The same things were measured in two ways. Each way mixes the same 8 hidden numbers, adds some noise and spreads widely along 5 directions of its own, which tell nothing about the thing.
Some things both ways: the first way, then the second way.
[ -6 -76 -32 -39  41  26   9   4   2  10   6 -31  37  46 -22   4  -2  16
  15 -15  14 -12 -72   2 -11]
[-12 -43  -6   8  -6  22 -22 -10   8  15  -2   0  -8 -41  -5 -21 -20  14
  11   3 -19   3]

[  4  -7  28  51 -28   7  -6 -19  12   9  14  -1 -10 -46  12 -52   4 -81
  15  16  10  -2  82 -12 -43]
[ -34  -28  -30   75  -47    1   17  -69   42  -45   12  -35  -27 -116
   32   93  -61   -6   -4  -25  -18   27]

[-32   2  -4   7 -17  18  47  35  -7  11  -8 -26   5  -6  20  25 -31  21
 -15   6 -21 -26  -7 -31  28]
[-14  21   7   7 -12  27  17 -20   2 -14   2   0  11 -26  -5  28  20  17
 -11 -20  -9   9]

[-12 -13  22 -26  26  51 -14  41  11  50  33  39  -7  36   9 -20 -52 -25
  24 -10  11 -12 -41 -27 -18]
[ -2 -22 -34   2  22 -47  37 -30 -37   2  58   4 -22 -20  24  47 -58 -29
  -2 -35  14 -43]

[-18 -37  -8 -20 -17  27  49  33   4  35  13 -28  -9 -19  10 -35 -27   4
  34   4  32   5   4 -17   2]
[  6   9  31  23   3  -9 -24 -14  45  12  -1  -9 -18 -23   0  26  -2  18
   9 -10 -22   3]

[ -9 -15  -6 -11  17  22   9   7  -4  -8   1 -14  23  26 -11  29   9  -8
   9  -2   2  -8 -24  23  -6]
[  2  -3  40 -12  33 -23  -1   5 -22   2 -36  25  16 -12  41  16 -24   2
  17 -31 -34 -32]

[ -8   1  45  -7  28  17   6 -12   8  33 -17 -12 -19   1  -9  13  12  -2
 -12 -20 -40  -7 -26  23  39]
[ 17  25   3 -16   7 -22  10  33   3  23  14 -12  -5  50 -22   3  10   2
  -7   7 -15 -11]

[ 11 -10 -30  25 -24   9 -22  13   8 -19  35  14  -7  14 -15  -2 -26 -51
   3 -17  46 -21 -15 -41 -41]
[ -4 -15   4   1 -17 -20   1  16  13   0   4 -19   6   8   9  16 -26 -16
  14  16 -25 -12]

[  5  17  15   7 -24  -3  25 -33  24  30 -44 -62 -44 -48  21  -8   1  -2
   9  14  17  -6  40  -7  38]
[-14  -9  14 -10   9  65  -3 -22 -24   8  47  20 -11 -57 -52   2  15  55
 -16  13  -9  -6]

[ 47 -36  -1  16   4 -34 -14 -79  45   6 -41 -58 -14  19  15  -2  51   0
  23 -27  14   8 -22  35  18]
[ -1 -48   3 -34   3 -11 -40  26 -13  30  12  27   5  21   1 -32 -50 -23
  59   4 -17 -45]

[-25 -17   0  15  27  14  18   4 -17 -19  31 -20  -9  32   2  19 -27  12
 -19 -28 -35  -3 -21  -8  -8]
[ -5 -15 -19   0 -11 -46   7  -8  60  -5 -15   2 -13  -1  53  26 -50 -54
  38 -28   4 -13]

[-32 -11  -8 -22   6  54  28  53 -30  11  33 -16  32  -4 -21  -2 -15 -11
  15  14   4   1 -21 -12  -7]
[ -9   2  14  14   1   0  32 -14  19 -24 -25 -22  -1 -47  29  58  -3  11
 -26  -3 -33  14]

[ 20  -5  20  -1  37   7 -36 -31   4 -29  43  51   6  31 -36  -6  17 -37
  13 -38 -19  25 -26  49 -50]
[-13   0 -19  18  -5   1  21 -28  26   5   8   2  -4 -17  12 -17 -14  -8
   3 -19  35  -6]

[ -2  17  38 -24  60  43 -39 -12 -19  -1  47  27 -35   8 -54 -12   0 -40
  11 -35  -1  30 -27  46 -30]
[-16 -40  20 -36  33  32  10 -12 -39   0  49  56  -8 -59  -8  10 -36  20
   4  20   8 -48]

[ -4  -9  -1  19 -21   5  10  -5   7  -7   4   1 -22 -33   2 -24 -19 -43
  15   8  26 -11  50  -7 -37]
[ -4 -25 -18   5 -18  -4 -24 -13  14  16 -18 -62 -26  23   4  26 -17 -14
   0  22  -9  23]

[-34  14  18  33  23  18   3  -8 -16 -24 -11 -17 -22  -5  -6  40 -29 -29
 -50  -3 -35 -47  31 -10 -14]
[ -2 -13  -7  -8   9  19  -5  -4 -12  24  -1 -14  -9  -3 -14  -8  10  20
 -11  -9 -19   7]

[  4 -15  14 -35  27  28  -5   1  10  37 -15 -30  -6  18 -15   7  16   0
  23 -14  13   3 -54  25  28]
[ 27  28  45   9  36 -44   9  17  26  25  12  12   0   2  10  12 -10  23
  -3 -17 -28 -39]

[ -8  18  -9  36  11  -8 -18 -32   6 -50 -25 -14 -14   1 -15  61 -16 -34
 -56  -6 -16 -59  19 -17 -18]
[  9  16  44   7  16 -41   0  25  15   7  -6  16  15 -13  13 -15   6   4
   8  -8 -25 -15]

[  6 -31  -8 -16 -18   0  32 -16  27   1  28  12  12 -26 -29 -11  15  -5
   1 -16  -4  10  12   1  -8]
[ -6   3 -24  17 -27 -34  21  32  27   5 -23 -34  -8  42   7 -41  -6 -23
 -17  40  25  20]

[-34 -22   6 -23  22  33  36   3 -36 -17  22 -27  -7 -54 -40 -33  -6  -4
  15   9  -7  25  31  27 -27]
[ -9 -51  32 -56  20   7 -42  26  -7  17 -19   6 -14  -3   4 -18  -1 -12
  17  57 -13   1]

[ 20  -8  -7 -36 -12  27  12   1   3  28  15 -36  34 -12 -24 -22  44   0
  50   4  24  33 -47  15  28]
[ -4 -23 -25 -56 -12   8  40  51 -31  -2  -8 -50   3  51  -9  12   5 -17
 -34  68 -21  11]

[-14  14 -36  41 -38 -24  28   2   4 -61   3   2 -32 -23   6  33 -65   0
 -38  -7   3 -41  37 -52 -30]
[-13 -27  12 -38  12  -3  -8  15 -37  22  18  32  34  22   4 -75  -6 -30
  32  16  38 -39]

[ -4  -6 -24  38 -26 -11  18   2  -3 -41  24   0  27  10   6  20 -14   4
 -21 -11 -29 -15 -10 -33 -10]
[-34   2 -35  20 -53   3  40 -14  32 -34  -5 -19  23 -19  25   7  -6 -43
   3  -8  22  21]

Other things, the second way, with their names:
<350>: [  1  -8  12  -9  13  21 -19 -14   9  19   3  17  -8 -10  -4  10 -12  18
  24 -23 -21 -21]
<273>: [ -7 -32  21 -58   4   2 -38  60 -56  21 -31  22   6  63 -19 -47 -11 -12
  28  58  -7 -22]
<266>: [-15 -17 -13  15 -33  -7   2  -7  27 -12 -18 -35 -13 -10  17  35 -25 -20
   4  17 -12  19]
<375>: [   0    7  -37  -14  -16   -6   21   32   11   34    5  -15   42   59
   -7 -103   33  -27    7  -17   22   -1]
<364>: [ -2 -18 -32  66  36 -37  34 -48  15  16 -11   8 -17 -82  47 -27 -42  22
 -24 -85   0  -6]
<359>: [-31 -25   6  14  -7   8  -9 -57  -8 -26 -36  22   1 -55  57  64 -54 -20
  38 -45  -2 -15]
<86>: [-18 -15  24  46 -25  -7  14   1  24 -13   0  -8  11 -41  15  -7 -48  10
   1  37   4 -18]
<232>: [  6   4 -20 -18  14   6   6  28 -10  32  12  28 -15  20 -33 -57   6  21
  -8  -7   1 -11]
<230>: [ -6  19  28   3  -6   1  47  10  -4 -24 -19 -48  26  -5  19  41  24   5
 -45  29 -19  13]
<212>: [ 12  14  23 -10   0 -31 -12  35  25  12 -19  -3 -14  38  -1  18 -11  -3
  13  19 -23  -7]
<109>: [-19  -8 -37  -5  -2  49  23 -43 -22   0   7 -20   3 -44  -7  20  29  15
 -25 -51 -19  25]
<229>: [-11  37  32 -17  -6  28  17  19  -6 -14  18  51  13 -14 -33  -7  27  25
  -2  13   1 -10]
<335>: [-13  -2  34 -54 -26  41 -19  46 -56 -19 -49 -19  -1  48 -26  52  20  10
 -10  77 -38  19]
<300>: [ -2  -7  30  -3  30 -15 -12 -13  14  15  20  37  11 -39  17 -31   5  -6
  24 -31   9 -23]
<155>: [ 13  17  -4  23  24 -62  36   8  25  11  38 -28 -36 -16  -2  10   2   1
 -44  16   7   6]
<267>: [-22 -34   0  -7  -8 -11 -17 -12 -35  -9   4  22  -5 -22  17  29 -53 -26
  36  -5  -5 -26]
<369>: [-36 -15  23  45 -41  39   1 -33  19 -44 -12   9   2 -92  10  63 -45  29
  12   4 -34   4]
<264>: [ 10  17  -2  23  12 -31  27  -1  18  21  20  -5   9  11  11 -25 -13   0
  -7 -19  18 -27]
<360>: [ 32   2  16 -45  39 -20 -41  62 -79  72  -9  33   7 101 -39 -69  -9  26
  30 -21 -40 -58]
<202>: [ 15  -2  43  24  25 -35 -10 -14  22  -2  18  17 -25 -65  15  84 -50  29
  12 -28 -64 -31]
<344>: [-16 -13 -20   6  -7 -16   6  -5 -19  -1  -1  24 -14   3  10  -3 -44 -18
  17  -7  24 -22]
<134>: [  9  38  19  44 -12 -45 -12 -23  94   2  38 -22 -28 -28  -2  48  11 -11
   9 -23  -8  17]
<237>: [ 15  31  11  60  -7 -30  22   7  96   8 -48 -43 -31  -1  18   2   0  25
 -35  18  -9  33]
<174>: [ -7 -10   6  13  14  -8  11  -4 -20   2 -26  23  -8 -23  17   7 -41  20
   0 -16 -16 -21]
<9>: [-10  -7  41 -24  15   3  -1  24 -16 -11   1  37   9 -46  -4   6   7  11
   4  12 -33  -9]
<144>: [-34 -40   2  -7 -25 -23  16  -3  11 -41 -30   6  -3 -21  61  47 -70 -57
  26  42  22 -13]
<73>: [-13 -16  32 -68   6 -12 -18  39 -29 -11  -9  44   6  21  10   1  -7 -42
  36  36   7 -23]
<247>: [-16 -14 -16  28 -16  -5   9 -21   9  -7 -10 -13 -24 -19  12  21 -35  -2
  -6  10  14   5]
<327>: [ 23  18  15 -61  38  -9  18   5  19  39  21 -42  19  71  15  -9  52 -27
  -8   6  17 -15]

Some of these things the first way, each followed by its name:
[-25 -15  32 -11  28  47   3  18   0  54 -13 -39 -32   5   1  -3 -17 -27
   2  -1  11 -23  -9  -6  18]	<202>
[  9  -5   6 -18 -34   0  46  -4  30  27  15 -13 -10 -19   2 -11  12  22
  21 -18   2  26  -9   0  34]	<229>
[-34  12  24  29  71  14 -32 -23 -38 -65   0  14 -12  17 -31  45 -30 -22
 -60 -20 -66 -34  -2  18 -43]	<300>
[ 11 -26  12 -19 -43 -10  61 -20  39  53 -55 -76  -2 -32  35 -18  40  41
  39   9   5  19  -6  13  79]	<264>
[ 12 -21  -1   3 -15 -12  14 -34  24  -2 -37 -37  -5 -35 -32  15  41 -14
 -12 -14   4 -15   1  20  24]	<86>
[-29 -22 -25  -7  42  41  -7  37 -23 -11  15  -5  58  66  12  35 -40   3
  -6   9 -19 -36 -64 -28 -17]	<109>
[-42 -27  30   6  76  44  -6  -4 -22  -9  25   6  28  27 -32  26  -6 -41
 -44  -6 -63 -30  15  20 -42]	<364>
[-30 -12 -23  -3  -8  16  51  16  17   8  -9 -40 -15  11   8  64 -40  13
 -42  -4   1 -54   8 -36  20]	<174>
[ -6  14  17   5  -5   0  28 -25   2 -24  18   4 -23 -36 -10 -10  -2  -4
   4 -11 -22  23  37  21 -10]	<73>
[ -5 -42  22 -33  12   4  49 -14  37  43 -15 -13   6   7  10   5  18  36
  10 -20 -35   4 -21  22  39]	<344>
[-29 -11 -23  30 -18  12  21  31  -2 -15  10 -16 -12   4  -9  39 -41 -28
 -43 -13   6 -56   5 -49 -14]	<369>
[ 14   8  11 -22 -21   4  19 -12  21  10  -8   2   7 -33 -22   3  38 -19
  27   2  14   9  12  38  11]	<335>
[ 10   6 -14  11   3   4 -15 -34   8 -26   6 -16   1  -9 -18  15   1 -35
  -4   3  15 -15  18  -4 -29]	<9>
[-25  -8  -1  10  -3  15  35  17  -2   7  -5 -46 -34   7  20  20 -34   9
 -10 -10   4 -18  -2 -20  18]	<350>
